All groups share one centre, and each spreads out both ways along 14 directions, with some noise.
In the rows, zero is written as 100.
Known rows, each followed by its group:
[ 72, 129,  77,  93,  47,  43,  50,  94,  98,  82, 132,  94,  56, 105,  91,
 120, 150, 106, 100] | z897
[106,  92,  95, 118, 130, 128, 109, 114,  95, 105, 107,  88,  89, 111,  96,
  66, 119,  96,  85] | z897
[107, 106, 134,  71,  96, 119,  97, 109,  78,  79, 101,  88, 130,  99, 101,
 109, 131,  96,  82] | z391
[105, 100,  98, 125, 135, 127, 111, 117, 104,  86, 114,  79,  65,  64,  98,
 104,  93, 100,  81] | z391
[ 89,  97, 114, 102,  96,  88,  98, 125,  86,  75, 127,  99, 110,  94, 117,
 120, 118,  99, 108] | z391
[ 85,  88,  87,  99, 102,  84,  88,  97, 116, 122,  88, 122, 100, 100,  96,
 105, 133,  99,  76] | z391
[ 82,  93, 106, 117,  64, 109,  91,  73,  91,  81, 110, 115, 105, 105,  90,
  79, 114,  92, 116] | z553
[ 94, 115, 123, 131, 123,  93, 105, 113,  89,  85, 106, 111, 109,  81, 107,
 103, 119, 113,  85] | z849
[ 94, 139,  77, 106,  86,  66,  83,  99, 122,  88, 104, 108,  82, 104, 113,
 115, 106, 113, 101] | z391
[117, 120, 123, 115, 110,  99, 122, 105,  98,  83,  94,  90, 113,  97,  94,
  82, 101, 104,  79] | z391
[103, 115, 100, 120,  99,  80,  88, 107, 124,  68, 141, 127,  79,  87, 103,
  91,  80,  98,  99] | z553
[103, 111,  71,  82, 102, 128,  82, 102, 108,  96,  68, 137,  87, 111, 124,
 103,  71, 124,  99] | z897
[101, 131,  89,  96,  83,  77,  89,  95, 128, 102, 105, 106,  95, 110,  93,
  85,  94,  75,  82] | z897
[ 95, 113, 103,  99,  84, 141,  97,  97,  80,  78, 108,  85,  92,  82, 104,
 110,  57, 109, 110] | z391
[101,  85, 118,  75,  86, 115, 125, 108, 141,  82, 115, 109,  79,  86, 103,
 109, 123,  68,  95] | z849
[106,  87, 128, 106,  91,  84, 127, 117, 117,  57, 125,  90, 106, 103, 106,
  96, 134,  64,  77] | z897
[ 84, 139, 118,  85,  85, 111, 104,  92,  62, 108, 104, 114,  95, 109, 135,
  97, 106, 122, 105] | z553
[ 78, 142,  83, 140,  85, 103,  87, 122,  89,  78,  93, 109,  68,  73, 105,
 115,  89, 131, 101] | z897
[101, 129, 105, 105,  86, 123, 127, 111, 114, 102,  91,  85, 107, 100,  89,
  98,  76,  99,  97] | z553
[ 73, 104,  87, 135, 118, 102, 115, 121, 117,  79,  86,  96,  83, 129, 117,
 110,  75,  97, 104] | z553
[124, 138, 135,  85,  95, 101, 114,  88, 136,  59,  97,  86,  91,  94, 104,
  82, 136,  55,  79] | z849
[ 80,  66, 153,  89,  97, 123, 120,  73,  79, 116, 111,  97, 117, 106, 110,
  88, 108,  54,  92] | z391
[107, 115, 126,  94,  98,  87, 120, 108, 112, 105, 116, 129,  89, 106, 107,
  68,  83,  68,  74] | z391
[ 92, 116,  77, 110,  94,  88, 101, 102, 116,  82,  90,  99,  81, 115, 136,
 110,  98,  85,  66] | z849
[ 98,  93,  99, 113, 102,  78,  75, 111,  98,  59, 134, 123,  57,  95,  98,
  88, 108, 109,  90] | z553
[103, 126, 113,  96, 115, 118,  85, 111, 101,  83, 143, 127,  94,  69, 132,
  95, 120,  76,  92] | z391
[ 95, 123,  96, 111, 119, 133,  81, 113, 104,  79, 103, 107,  94,  86,  95,
  96,  77, 104,  87] | z553
[102, 124,  74,  88, 110, 121,  86, 114, 119, 101, 109, 106,  82, 107, 107,
  86,  92,  99,  77] | z897
[105, 113, 111, 113, 106,  90,  93, 114, 119,  71, 114, 108, 101,  87,  88,
 108,  65, 101, 115] | z897
[103, 125, 112, 133, 144,  77,  87,  59, 107,  80, 135,  77,  94,  94, 108,
 103,  62, 114, 114] | z849
[106,  86, 101, 123, 107,  72,  87, 119, 110,  79, 105,  87, 107,  65,  97,
 131, 107,  64,  77] | z897
[101,  81, 133,  71, 108, 113, 119, 129,  89,  75, 129,  86,  53,  88,  88,
 120, 104, 138, 123] | z391
[ 71, 119, 124, 124, 137, 108,  96,  83, 116,  99, 139, 108, 104, 109, 116,
  95,  60,  87, 118] | z849
[100, 115,  71, 141,  85, 127,  79, 102, 104,  79, 117, 113,  99,  62,  96,
  84,  97,  89,  78] | z897
[ 90,  99, 114, 114, 104,  99, 100, 125, 107,  75, 109, 135, 103,  76, 127,
 122, 131, 113, 120] | z849
[ 97, 109, 110,  87,  87,  94,  93,  91,  97, 104, 132,  98, 102, 100,  84,
  90,  88,  91,  97] | z849
[ 83, 125, 103, 115, 104,  87,  83,  75, 143,  66,  99,  89,  65,  91, 116,
 117, 122,  64, 103] | z849
[ 95, 126, 107,  60,  99,  69,  65, 105, 112,  98, 100, 122,  97, 105,  96,
 118, 121, 112,  92] | z849
[ 90, 116,  96, 125, 105, 115,  89,  99, 102,  79, 105, 115,  80,  93, 110,
  89,  69,  98,  94] | z553
[ 80, 134,  76, 129,  78,  91,  76, 114, 101,  97, 112, 113,  91,  88,  75,
  96, 129, 132, 102] | z391
[ 95, 121,  97, 125, 128, 109,  95, 129, 132,  69, 135, 125,  97,  90, 103,
  85, 113,  91,  78] | z897
[ 88, 155, 101,  96,  95, 106,  90, 148,  77,  82,  97, 104, 105, 106, 115,
 113, 103, 128,  89] | z553
[ 96, 130, 116, 115, 136, 114, 110,  99, 136, 117, 109, 102, 100,  69,  85,
 103,  96, 104,  91] | z553
[ 75,  98, 138, 147, 120,  97, 101,  73, 135,  61, 127,  93, 103,  69, 116,
 114, 112,  49,  95] | z849
[ 73,  66, 148,  86, 112,  85, 107, 106, 131,  80, 103, 132,  95,  76, 108,
 153, 106,  98,  92] | z897
[119, 108, 114,  64,  81,  84, 111, 108,  91, 106,  98,  95,  98,  96,  98,
 105, 137, 100,  62] | z849
[ 92, 136, 121,  96, 124,  92, 109, 139, 102,  80, 131,  94,  90, 120, 103,
  92, 108, 104,  90] | z897
[ 62,  90, 134,  86,  88,  62, 103, 117,  95,  75, 111,  87,  62, 114,  90,
 142, 106, 102, 105] | z897
[ 95, 121, 123, 104, 101, 120, 109, 127,  81,  68, 114,  62, 120, 103,  95,
 104, 129,  97,  91] | z553
[ 87, 138,  96,  98,  73, 127,  86, 107,  87,  85,  86,  77, 134, 107,  94,
 108, 143, 107, 105] | z553
[ 87, 104, 121,  84,  87, 111,  91, 129,  85,  86,  93, 125, 112, 118,  92,
  82, 115,  98,  86] | z849
[108, 135,  91,  90, 106,  79,  70, 104, 117,  99, 147, 106, 101,  77, 104,
 105, 141,  98,  84] | z897
[ 91, 125, 112, 114, 113, 106, 101, 114,  99,  73, 111, 109,  67,  96, 113,
  93,  88,  99,  97] | z391
[ 99, 120,  97, 147,  92, 117, 107,  88,  90,  91,  78,  91, 121,  84,  99,
  85, 104,  75,  87] | z553
[135, 104,  97,  86, 117,  89, 126, 120, 137,  95,  81,  87,  88,  77,  98,
 125,  79, 106,  80] | z553
[ 74, 113, 132, 133, 113, 112, 100, 100,  65, 103, 129,  67,  92,  93,  74,
  86, 107,  94, 109] | z849
[ 80, 123,  91, 114,  79,  89,  89,  65, 138, 100, 105, 126,  85,  92, 112,
  99, 106,  81,  93] | z897
[ 97,  99, 127,  67, 106, 108, 100, 120, 105,  88,  69, 110,  88, 112,  94,
 101, 131,  97,  67] | z849
[101, 120,  93,  94,  89, 157,  90,  87, 107,  74, 121,  57,  81,  74,  90,
  97,  59,  60,  64] | z391
[105, 120, 122,  81,  90, 105, 131, 123, 101,  75, 137,  97,  61,  83,  96,
 101, 142, 133,  79] | z897
[116, 120,  90, 105,  89, 101,  98, 119,  95,  84, 116, 104,  92,  78, 111,
  86, 105,  69,  62] | z391
[ 66,  94, 104, 124,  88, 100,  97,  83,  91,  96, 112, 118,  66, 107, 105,
  78,  86,  89, 102] | z553
[ 76, 109, 103,  73,  90, 109,  47,  87, 109,  98, 113, 141,  92, 100,  83,
  92, 137, 105,  87] | z553
[ 79, 112, 118, 104,  81,  72,  60, 105, 102,  86, 126, 132, 116,  82,  90,
 113, 130,  95, 120] | z849
[ 64, 121,  96, 149,  70,  77, 102, 129,  89,  71,  96,  99, 114, 123,  57,
 105,  72, 145, 121] | z391
[104, 107,  90, 132, 131,  84, 102, 106, 135,  67,  78, 107,  76, 102,  87,
  93,  83, 109,  31] | z849
[127, 110,  96,  92,  88,  91, 111,  90,  87,  84, 107,  82,  72,  79, 113,
  96, 111,  94,  83] | z553
[124,  78,  95, 107,  86,  96, 114, 100,  95,  68, 119, 102,  87,  82, 129,
  98,  94,  72, 100] | z391

New rows. What belongs after each?
[ 91, 118, 110, 132, 134,  96,  85,  99, 112,  79, 122, 118, 101, 100,  99,
  93,  62, 123, 112] | z849
[100,  82, 112,  99, 130, 134, 122,  75, 103, 107,  91,  96, 107, 129, 116,
  76,  77,  72, 107] | z897
[ 91, 121, 129, 106, 109, 106, 111,  95, 101,  98, 116,  78, 138,  97, 109,
 118,  88,  77,  83] | z391
[ 97,  76, 109,  97, 111, 111,  89,  99,  95,  79, 117, 120,  98,  95,  99,
  99, 126, 114, 106] | z897
[ 66,  94, 112,  89,  86,  85,  81, 123, 115,  86, 127, 171,  59, 118,  92,
  88,  90, 123, 130] | z391
[114,  97, 115, 101, 122, 101, 127, 107,  98, 104,  75,  99,  93, 110,  96,
  83,  94, 110, 100] | z897
[ 92, 122,  91,  84,  96, 124,  65, 105, 122,  90, 147, 134, 103, 104,  99,
  70, 118,  87,  77] | z897
[ 86,  96,  90, 122, 105,  91,  75,  69, 126,  95, 115, 132, 100,  87, 123,
 102, 143,  94, 119] | z391
[108, 126, 111,  30,  78,  73,  73, 102, 107,  84, 112,  85, 101, 148,  94,
  93,  95,  70,  84] | z849
[ 87,  98, 107, 150, 128, 114, 118, 123,  86,  68, 111,  57,  64,  83,  97,
  98, 102,  83,  81] | z391
[114, 103,  68, 120,  51,  80,  69,  88, 107,  63, 108,  91, 119,  92,  94,
  88, 101,  39,  80] | z897
[ 92, 100, 117, 123, 103,  69,  73,  92,  99,  79, 150,  83, 100,  71,  63,
 116,  83, 103, 107] | z849
[ 99,  95, 107,  62,  76,  77,  82,  97,  97,  93,  88,  98,  96, 119,  90,
 106,  91,  91,  98] | z897
[123,  96, 119, 106, 126, 117,  98, 109,  98,  56, 115,  88, 111,  78, 121,
  94, 139,  63,  68] | z391
[102, 105,  88,  94, 100,  90,  78,  88, 109,  82, 111, 123,  70,  86, 116,
 103,  94, 111,  97] | z553
[120, 120, 115,  93,  86,  81, 132, 107,  91,  93, 105, 104,  93, 101, 117,
  90, 116, 118, 103] | z553
[103, 130, 119, 112,  58,  83, 126, 135,  81,  53,  93, 106, 160, 137, 119,
  84, 112,  88, 111] | z553
[ 98, 125, 109,  85, 111, 102,  82,  66, 146, 108, 106, 122,  88, 100,  89,
  78, 137,  80,  70] | z391
[102, 126,  90,  82,  99, 112,  85, 106,  74, 105,  76, 117,  78, 118,  91,
  77, 115, 145, 106] | z849
[ 98, 117, 102, 103, 102,  71,  97, 133,  90,  85, 105, 111,  69, 104, 104,
  90, 110,  99,  63] | z553
[104,  75, 124, 100,  73,  82, 114,  66, 138,  70, 150,  95,  71,  84,  79,
  99, 118,  82, 109] | z897
[ 99, 118, 117, 105, 127,  92, 113, 120,  98,  96,  88,  94, 114,  80, 132,
 144,  85, 109, 101] | z553
[115,  96, 105,  74,  95,  85,  95, 126, 111,  71, 137, 140,  63,  88, 121,
  98, 102, 105, 110] | z391
[ 68, 149,  84, 130,  76, 115,  95, 112,  82,  74, 131,  85,  73, 104, 113,
  86, 108,  85,  80] | z897
[ 96, 125, 144, 100, 142,  77,  64,  71,  83,  73,  97,  68,  99, 113,  97,
 107, 103, 100, 113] | z849
[ 96, 119, 130,  83, 101, 117,  88,  95, 117,  81,  67, 125,  89,  54, 110,
 138, 123,  92,  67] | z849
[105,  83, 118,  62,  64,  79,  89,  99,  97,  91, 112, 121, 124,  80,  99,
 127, 113,  91,  70] | z849
[ 83, 124, 112, 108, 104, 117,  92,  75,  92, 131, 100, 108, 106, 109,  97,
  67, 109,  80,  84] | z897
[ 79,  81, 101, 102, 105,  88, 105,  99,  94,  96,  92, 101,  94, 106, 138,
 129, 109,  88,  82] | z849
[ 84, 133,  99, 108, 113, 102,  76, 105,  90,  81,  97,  64,  50, 106,  91,
 106, 112, 110, 123] | z849
[115, 108, 117,  85, 127,  86,  89, 107, 132,  97, 126, 114, 125, 115,  86,
  73, 103,  73,  87] | z897
[111, 120,  92, 103,  92,  76,  93, 107, 108,  68, 120, 104,  82,  97, 110,
  93, 120,  92,  84] | z553
[ 88,  87,  86, 116,  97,  76,  85,  95, 121,  91, 102, 111, 105, 104, 113,
 115, 125,  79,  94] | z391
[119, 118, 100,  91,  76,  87, 110, 102,  76, 110, 111, 113, 117,  84, 107,
  90, 110, 115,  68] | z849
[ 88, 125, 114,  90, 120, 105,  69,  87,  76,  95,  89,  93,  80, 108, 100,
 100,  98, 128, 137] | z849
[117, 112, 109,  83, 126,  77, 107, 146, 102,  78, 137,  98,  61,  74, 139,
 113, 128,  74,  67] | z391
[124, 113,  82,  77,  75,  97, 114, 110,  94,  96,  94, 122,  92, 108, 116,
  84, 121, 123,  87] | z849
[ 87, 100, 114,  87,  92,  84,  80, 119,  86,  85, 120, 122,  74,  96,  91,
  96, 102,  99,  68] | z553
[ 89, 104, 117,  92,  89,  84,  90, 109,  83,  83,  99, 106,  93, 100, 108,
 115, 125, 107,  94] | z897
[105, 144, 109,  99, 107,  81, 100,  94, 102, 102, 107,  93,  92,  96, 110,
 100,  97, 111, 111] | z897
[104,  51,  94,  90, 116, 101, 108,  99, 120,  98,  83,  91,  83, 106, 101,
 110, 105,  75,  78] | z897
[144, 163,  92,  72,  94,  69, 108,  93, 108, 114, 107, 103, 100, 110, 117,
  68, 158, 101,  80] | z897
[111, 118, 105,  71, 109,  87, 100, 117, 101,  89, 108, 109,  84, 116, 111,
  99, 124, 132,  99] | z897
[ 86, 110,  96, 119,  63, 111, 123,  99, 105,  84,  83,  95,  58,  97,  83,
  87,  93, 100,  81] | z897
[ 83,  96, 125, 110,  80,  89, 136, 107,  88,  99, 120,  91,  87, 105,  96,
  94,  89,  87,  98] | z553
[ 54,  98,  99, 156,  81,  96,  85, 104,  93,  50, 100,  74,  82, 123,  71,
 101, 120, 104, 109] | z391
[ 65,  57, 102, 116, 110, 127,  62, 131,  89,  74, 112, 128, 125,  89,  87,
 128, 131, 128, 128] | z391
[119, 134,  79, 130, 109,  81, 107, 112, 118,  88, 104,  74,  84, 114,  90,
  74,  93,  85, 101] | z897
[118, 107, 103, 106, 103, 120, 119, 109,  86,  82, 111, 115, 102, 112, 111,
  73,  92, 125, 120] | z849
[112,  87,  89, 137,  76,  89, 104,  98, 108,  54,  84, 106,  97, 109,  80,
  80,  75, 102, 131] | z897
[ 67, 109, 148,  80,  94,  85,  90, 102,  88, 109,  90, 133, 101,  86,  97,
 127, 122, 111,  84] | z897
[ 90,  78, 145,  80, 120, 138,  99,  71, 114,  86, 105,  84,  99, 104,  77,
  90, 137,  77,  80] | z391
[110,  90, 104, 113,  98,  43,  95,  86,  83, 109,  80,  72,  94,  84,  95,
 116, 144,  85, 102] | z897
[ 85, 121,  97, 122, 113, 110,  86, 125, 101,  77, 102, 123,  83, 101,  86,
  86,  97, 129, 115] | z849
[ 79, 114, 114,  97, 100, 109,  85, 123, 104,  77, 116,  93,  75, 120,  86,
  83, 113,  91, 129] | z849
[ 78, 106,  95, 124, 105, 122, 114,  96, 127,  96, 125, 104,  75, 102, 106,
  77, 129,  75,  64] | z897
